Each new row is followed by what is left after taking away its nearest point in the smallest flat space through zero that holds the last named rows.

q398 (4 x 8):
[[ -8   8 -18   1  -2  -3 -21  13]
 [-14   4 -15   5 -13  -2 -10  -5]
 [ -6   1 -16   4 -19 -15 -19   4]
 [-28  10   9  17  -7  -1  -8  -5]]
New rows:
[-14   5  -3 -13  -3  13   2  -4] : [ -5   1   5 -13  -6   2  -1   2]
[ 12  -4 -30 -30  25   7   0  -1] : [ -6  -3   0  -9   9 -10  -3  -7]
[-11   4 -19   1   5   4  -1  13] : [-4 -3 -4  3  0 -3  9  7]
[ -1 -18 -22   7   7   9  26   9] : [ -7 -15 -10  16   2  -3  16  16]

q57 (4 x 8):
[[ 17  20  14   8  17   2  -8  22]
 [-34 -22   6  26  -9  21  -4  -2]
 [  7 -22  33  26  16  27 -11   4]
 [  1   6  -9  35   9  17  30 -16]]
New rows:
[-16   1  -4   0   7   1   7  20] : [-4 -7 -2 -6  9  1 10 10]
[-5  6  2 -5  5  8  1  4] : [-4  3  1 -7  4  8  3  0]
[  1 -13   4   9 -16 -29  30   2] : [  2 -12  15  11 -11 -26  19  14]
[-14   3   0   2   1   3   7  19] : [-2 -5  1 -5  3  2 10  9]
[ -3   0  -4  22  -2 -17  -4  -1] : [  3  -4  -1  15  -1 -19  -7  -3]

q497 (4 x 8):
[[ 23   1   5  -1   9 -12 -41 -10]
 [  4 -11 -11   9  17  -9  -9  -4]
 [  0  -2 -14   2   5  11  17   5]
 [ 11  -5  -2 -18   1   7 -16   1]]
New rows:
[-13  11  -8  -1   5  -2  16 -17] : [ -6  10  -6  -9   5  -2   2 -18]
[ -4 -16   7 -17  15  13   5  19] : [ 2 -1 15  2 13  4  1 13]
[-17 -20 -12  13 -21  -2  19  -2] : [  4 -11  -9   8 -21   1  -3  -6]
[ 3 15  4 17  9 -6 -3 13] : [-3  5  3  1  7 -1 -3 17]

q789 (4 x 8):
[[  9   3  -3  13  -7 -13 -34 -17]
 [ 29   2  -6  -1 -15 -25 -16 -12]
 [ 19  -7  14  23  12 -24 -44 -16]
 [  0  15  24   6 -16 -31 -43  11]]
New rows:
[  0   3 -11  -4   9 -26   2  -6] : [-12   5 -10  -3  11 -18   3  -3]
[ -5 -13   2 -10  10  -2   0  25] : [ -1 -11 -11  -7   3  -1  -9  11]
[  0   3  21  -9  10 -14 -12 -11] : [ -5   4   8 -14   5  -2   0 -15]
[37 -1 -1 10  2 -6 15 -8] : [ 7 10  4 13 -3  6  5  1]
[ -5   4   5 -12   6  13 -14 -11] : [  3   3   7 -17   5   7  -7  -7]

q848 (4 x 8):
[[  0  -6 -18  -1  -7   7   3   9]
 [  5  -9   0   9   0  17 -15  11]
 [-14  -7   3  -1   1 -25  18 -21]
 [ 23  10   9  11  -3  11  -1  -9]]
New rows:
[  2  11  10 -28  -9  10   2   8] : [  0  -8  11 -14 -11   9   4  -2]
[ -9   4 -13   1 -14 -18   9   0] : [-2  5  0  8 -9 -8 -5  4]
[-26   0   3   7   0  -6  -2   2] : [-10   9   0  10  -5   3   1   1]
[-13 -22 -10 -22   6  -9  13  -5] : [  7 -10   2 -15   7   6   3  -5]

q520 (4 x 8):
[[ 10 -31  -1 -11  13  24  -8 -22]
 [ 17 -12  -5  12  -7   4   8 -14]
 [ -9 -13  -3  -2  -3 -22   2 -10]
 [-13  20   1   0 -13  -7 -25  -7]]
New rows:
[ 20  14 -13   2 -20 -18  -7 -17] : [ 14   6  -8 -15   1  -7  -1  -1]
[-13  -1 -16  -2   1  20 -15  -5] : [-11  -2 -18   5  -1   7   2   2]
[  7   4 -12 -16   0   8  15  15] : [  3   3 -14 -15  -8   1   4   1]
[ -6  10  21   2 -19  14  17  13] : [-11  -5  19  -4 -18   9  10  -2]

q26 (4 x 8):
[[  1  20  20 -13 -20   6  26   5]
 [-11  11  17 -10  -3  13   0  10]
 [-15  14 -14   1  -3  15   5   1]
 [ 13  16 -21   1 -14   2  13   2]]
New rows:
[  8 -16  -1  17  15   1   8   0] : [ 6 -4  3 11  9 10 10  8]
[-15 -14  -6 -11 -27 -13 -23  16] : [-18 -13  -7  -9 -31 -15 -10   9]
[-16 -21   4  15  24 -14  -6 -10] : [-1  4  1  5  6 -5  3  6]
[ 15 -14   9  -8  26 -12  -9  11] : [ 2  1 -3 -7 17 -2 10  6]
[ 7 -2 12 31 18  4 -9 10] : [ 6  7 10 30  9  6  6  7]
[  7 -20  -3  10  13 -14   8  -5] : [ 1 -3 -1  2  7  2  7  8]

q311 (4 x 8):
[[ -5 -10   3  22  -3   6  25  -3]
 [  3   9 -13  12  13 -26  14   8]
 [-15  16   8   0 -14   2 -17  11]
 [ 13 -15  11   6   6  -9   5   9]]
New rows:
[ -9 -12 -20  17  -7 -10 -20   7] : [ -5 -19 -20  14  -6  -4 -18   1]
[-20 -14  17 -21  -2   1  12  -5] : [-20  -6  10 -20   3 -11  13  -1]
[ -9  16   7  20   4 -21  16 -21] : [ -1   7  17   3   2 -12  -2 -22]

q755 (4 x 8):
[[  9 -32  11  -6  -3 -25 -21  -8]
 [ 37 -23   6  -3  -1  -5 -27 -17]
 [ 44  -1   8   7   6 -18 -18   0]
 [ 27   8  12  20 -23  -3 -16 -15]]
New rows:
[ 26  12   2   2 -11  11  11   8] : [  7  -5   3  -7 -11   2  11   8]
[  0 -13   6  -1   3 -25  -4   2] : [ 0  0 -1  1  1 -1  2 -3]
[ 13 -13   5 -20  16  -1   2 -18] : [  2   4   9  -7   4  -4  11 -14]
[ 10  -5  -1 -14  -1  12   3   6] : [ 4 -2  4 -8 -8  3  4  8]

q632 (4 x 8):
[[  5   6   6  -4   3  14   1  10]
 [ -2   4   3  -8  -3 -14  -4 -13]
 [-14 -15   6   4  -8   5   4   5]
 [-25   9   2  15  -2   2  16 -22]]
New rows:
[ 14 -15 -16  -1   1  21 -17 -18] : [  6 -12  -7  -5  -2  23 -14 -23]
[  3 -16 -12  -4   5 -19  18  16] : [ -1   0  -2 -10   6 -11  22   9]
[-19   3 -19 -13  12  -8   4  17] : [-20   6 -15 -16  11  -7   4  15]
[  4  21   5  16 -17  10  -9  16] : [  0  14   3  15 -21  -4 -12   8]
[ 15  19 -21 -12 -14 -12 -11  -6] : [ -2   8 -13  -4 -20   4  -2   2]

q49 (4 x 8):
[[-16 -13   9 -15   0   1  19  -3]
 [  8 -22  -8   0   3 -27  17  11]
 [ -5 -24 -13  -2 -22 -29  -5   2]
 [-19 -12   9 -18   5 -13  13  -9]]
New rows:
[  9 -13   0  -2 -17   1  -7  30] : [  1  -1  10 -10   1  -1 -10  18]
[ 7 -2 -3 15  3 -1  5 -5] : [ -1  -3   0  10   0   0   4 -10]
[  2  -6  -8  -2  -7 -17   2   1] : [ 1  4 -2 -2 -2 -1  3 -1]
[ -7  -1  -2  19 -30  11 -30   9] : [-7 -3  9  9  2 -1 -4  8]
[-9 -7  9 -1  5 -8 -4 -6] : [-1 -5  6  6  2  1 -3  0]
[ 9 14 -5 -9 -2 -9  5  1] : [  5  12  -4 -11  -7  -4   6   1]

q507 (4 x 8):
[[  3 -12   3  -5 -11 -19  -9   4]
 [ -1  -1  -3 -44 -14   8 -18   4]
 [ -2 -12   1  10  -5  -5  -8 -30]
 [ -5 -25 -13   0 -15 -11 -15  -3]]
New rows:
[-11  -3  11  -7  18 -10  -3   4] : [-14  -6   5  -5  18  -5  -4   1]
[ -7   2   5   6  -3 -11   2   4] : [-9  4  1  0 -3 -2  0  0]
[  7 -12   0 -13  -3 -30  -4  -2] : [ 2 -1 -8 -6  9 -7  6 -4]
[ 16  30 -15   2  17  15   4  20] : [ 16  10 -13   3   3  -3 -11  -1]

q371 (4 x 8):
[[  7  -7 -24   8   2   4 -16  17]
 [  8  11 -21 -10   7   4 -12  12]
 [ 18 -17  -7   3   2  14   9  10]
 [ -6 -19  -8  -3  -9  -4 -16 -12]]
New rows:
[ 17  12  11   6  -7 -11  12 -16] : [ 19   7  -3   8  -7 -10   0 -10]
[-16   5  14 -13 -20  18  15 -14] : [-13   5  -3  -1 -17  19   3   3]
[ -7   3  -7   4 -13  -8  19  -7] : [ -3   3 -15   1 -11  -6  15  -3]

q708 (4 x 8):
[[  1 -21  10 -12  -8 -10  -6 -26]
 [-10  10  -1 -27  10  11  -5 -24]
 [ 12 -11  12 -33   6   0 -10 -10]
 [-29   4  18 -40  15 -15  -1   4]]
New rows:
[ 14  15  12   4  20  -8  11 -13] : [ 12  12  13   8  17 -13  12 -11]
[-11  21  -6  12   3  -7  19  17] : [ 5  5  0 -2 -1 -6 10 -3]
[-13   1  14 -14 -13  21 -15 -11] : [ -9   0  13   1 -16  17 -12   6]
[  3  -9  13   0   9 -10  -7 -10] : [ 2  2  6  7 12 -3 -4 -4]
[-14 -10  -5  13  -1   0 -19  10] : [ -9  -8  -5   3   3   6 -22   5]
[  3  -2  -5  -1 -13   8  18  10] : [ -1  -3  -3  -8 -12   7  17   3]

q40 (4 x 8):
[[  0 -16 -12  -5 -44  23   4  -5]
 [ 16   0  14   6 -28 -13   2   9]
 [ 22 -28   4  -5 -34  16  10  -6]
 [  8  10 -10   0  -6  35  15   2]]
New rows:
[13 15  8 -2  4 16 -8 14] : [  3   0   5  -7   1   7 -16   7]
[  9 -24 -12 -10   1  -4   7 -10] : [  5   0 -12  -3   0  -8   7   1]
[  3  -6 -14 -23  -3  19   6  -9] : [  4   5  -3 -17  -1  -4   1  -1]
[ 12   1   6   0  22 -12  -2   2] : [ 4  0 -4 -1  0 -1 -3  1]
[ 10  32  -7   5   6 -11  15 -14] : [  7  10 -10  -1  -3 -11  11 -23]
[ 4 -9  4 -2  4 21 -3 -8] : [-1  1  8  2  0  6 -9 -2]

q565 (4 x 8):
[[-10  10  24   6   9  21  -3  -5]
 [  5  22  -2   9 -18  -9  13  14]
 [  3  29  -2  -1   8  -7  10  -1]
 [ -2  -8  20   3   2  -3  13  -2]]
New rows:
[  0  -9  22  37  -6   8   5 -22] : [  7  -1  -6  28  -2  -3  -1 -23]
[-16  -7   3   4  13  -6  28   1] : [-17  -3 -11   5   6   5  12   5]
[ -6   8  12   0  13 -22 -10  -2] : [ -7   3   8   4   2 -17 -17   4]
[  5 -10 -19  16  -2  17  19 -25] : [  5  -4 -17  18  -4  17  21 -23]

q508 (4 x 8):
[[ 35  14 -12  10  20 -12  12   2]
 [ -4  -3  15  -1   2  12  -2   0]
 [ -1 -11   7  -5   7   9  -9   5]
 [ 16  18  10 -27  -5 -14  -5  -5]]
New rows:
[  3  10  10  17  -7   7   5 -11] : [ 5 -1  0  5 -4  1 -8 -5]
[  9  -8   5  10  -7 -10 -12   1] : [  7  -6   8  12  -9  -8 -10  -1]
[  0  19   3  29  -7 -24  16  -7] : [ -2  -2  11  10   2 -15  -7   3]
[  0   0  -9   7   9  21  -2 -10] : [  1   5 -10  -4   2  13  -5 -12]

q123 (4 x 8):
[[  4 -33 -39  22  11   0  17 -13]
 [  1 -23 -23   4  12 -14  -9 -10]
 [  6 -22   6   0  22 -11 -28   6]
 [ 25 -31  14  -6  12  -6  12  -6]]
New rows:
[-15 -15  -8  -4  13 -18 -23  21] : [-9 -6 -2 -6 -2 -7  8 16]
[  8 -17  11   6  11  19   9 -26] : [ -5   0   7   1   5  14  -6 -24]
[  5  -6 -17   4   0  -4  -9  -4] : [ 8  1 -3  1 -4  2 -4  1]

q385 (4 x 8):
[[ 12  12 -14  42 -15 -26  20   0]
 [ -3  -1 -33  30  -1   4   1  -7]
 [  5   8 -10  19  -3  23   3 -12]
 [  5   4   2  25  -6   0   2  -5]]
New rows:
[ -1   1 -10  -7   3  -4  14 -15] : [ -3  -4   2  -2   4  -4   6 -16]
[ 13  -8  19  20 -17  -5  20  10] : [  2 -17   1   2  -7   7  11  10]
[-18 -16  -5  15  11  12  11 -15] : [-12 -10   6   2   8   1  20  -9]
[ 15  11  -2   1   6  11  -3 -14] : [10  4 -2 -2  8 -5 -7 -8]
[  4 -21   8 -15 -21  17  -7 -18] : [  6 -19  -2  -7 -25  -1   1 -14]

q657 (4 x 8):
[[-23 -20  -5  -3  -6   5   2  17]
 [-11  -1  -5  -9   7  -6   8   1]
 [  1   7  -5   3   5  23  16 -21]
 [-19 -21 -15 -25  -5  23  -6 -10]]
New rows:
[ -5 -22 -16   5  14 -18  18   3] : [ 11 -20 -12   8   6  -8   4  -6]
[ -2  -6  17 -24   4  -8  14 -20] : [  1 -11  24  -7  -6  -4  10  -8]
[ -2   3   8 -21  -4 -15  -8 -18] : [-7  0 12 -1 -9 -4  3 -8]
[  7  -7 -10   2  20 -12   1   3] : [  8 -11 -10   6  14   0  -2   1]
[-14   2  11  -6  34  22   6  -6] : [ -5   0  18  -1  26  11 -11   5]

q696 (4 x 8):
[[ 31 -25 -16  15  29  -4 -27  22]
 [  0  -1  10   9  -3   6  -2  -2]
 [  9  -2  -2  38  37   8   1  23]
 [-13  15   9  14  28  18  -2  -1]]
New rows:
[  0   8  -9  -9   0  -2 -16  22] : [ -4  11   1  -2  -8   2 -10  19]
[-21  -1  -2  -1  11  -7   5  -2] : [-13 -10   2   2   3  -8  -2  -2]
[ 15   2  -8  12   7 -10  13   7] : [ 9  5  1  1  2 -2  2 -7]
[30 -6 12  9 -1 16  1  0] : [19  5  2 -7  2 11 10 -3]
[-1  1  3 -1 -9  3  9 -3] : [ 2 -1 -1 -1  0  4  2 -1]
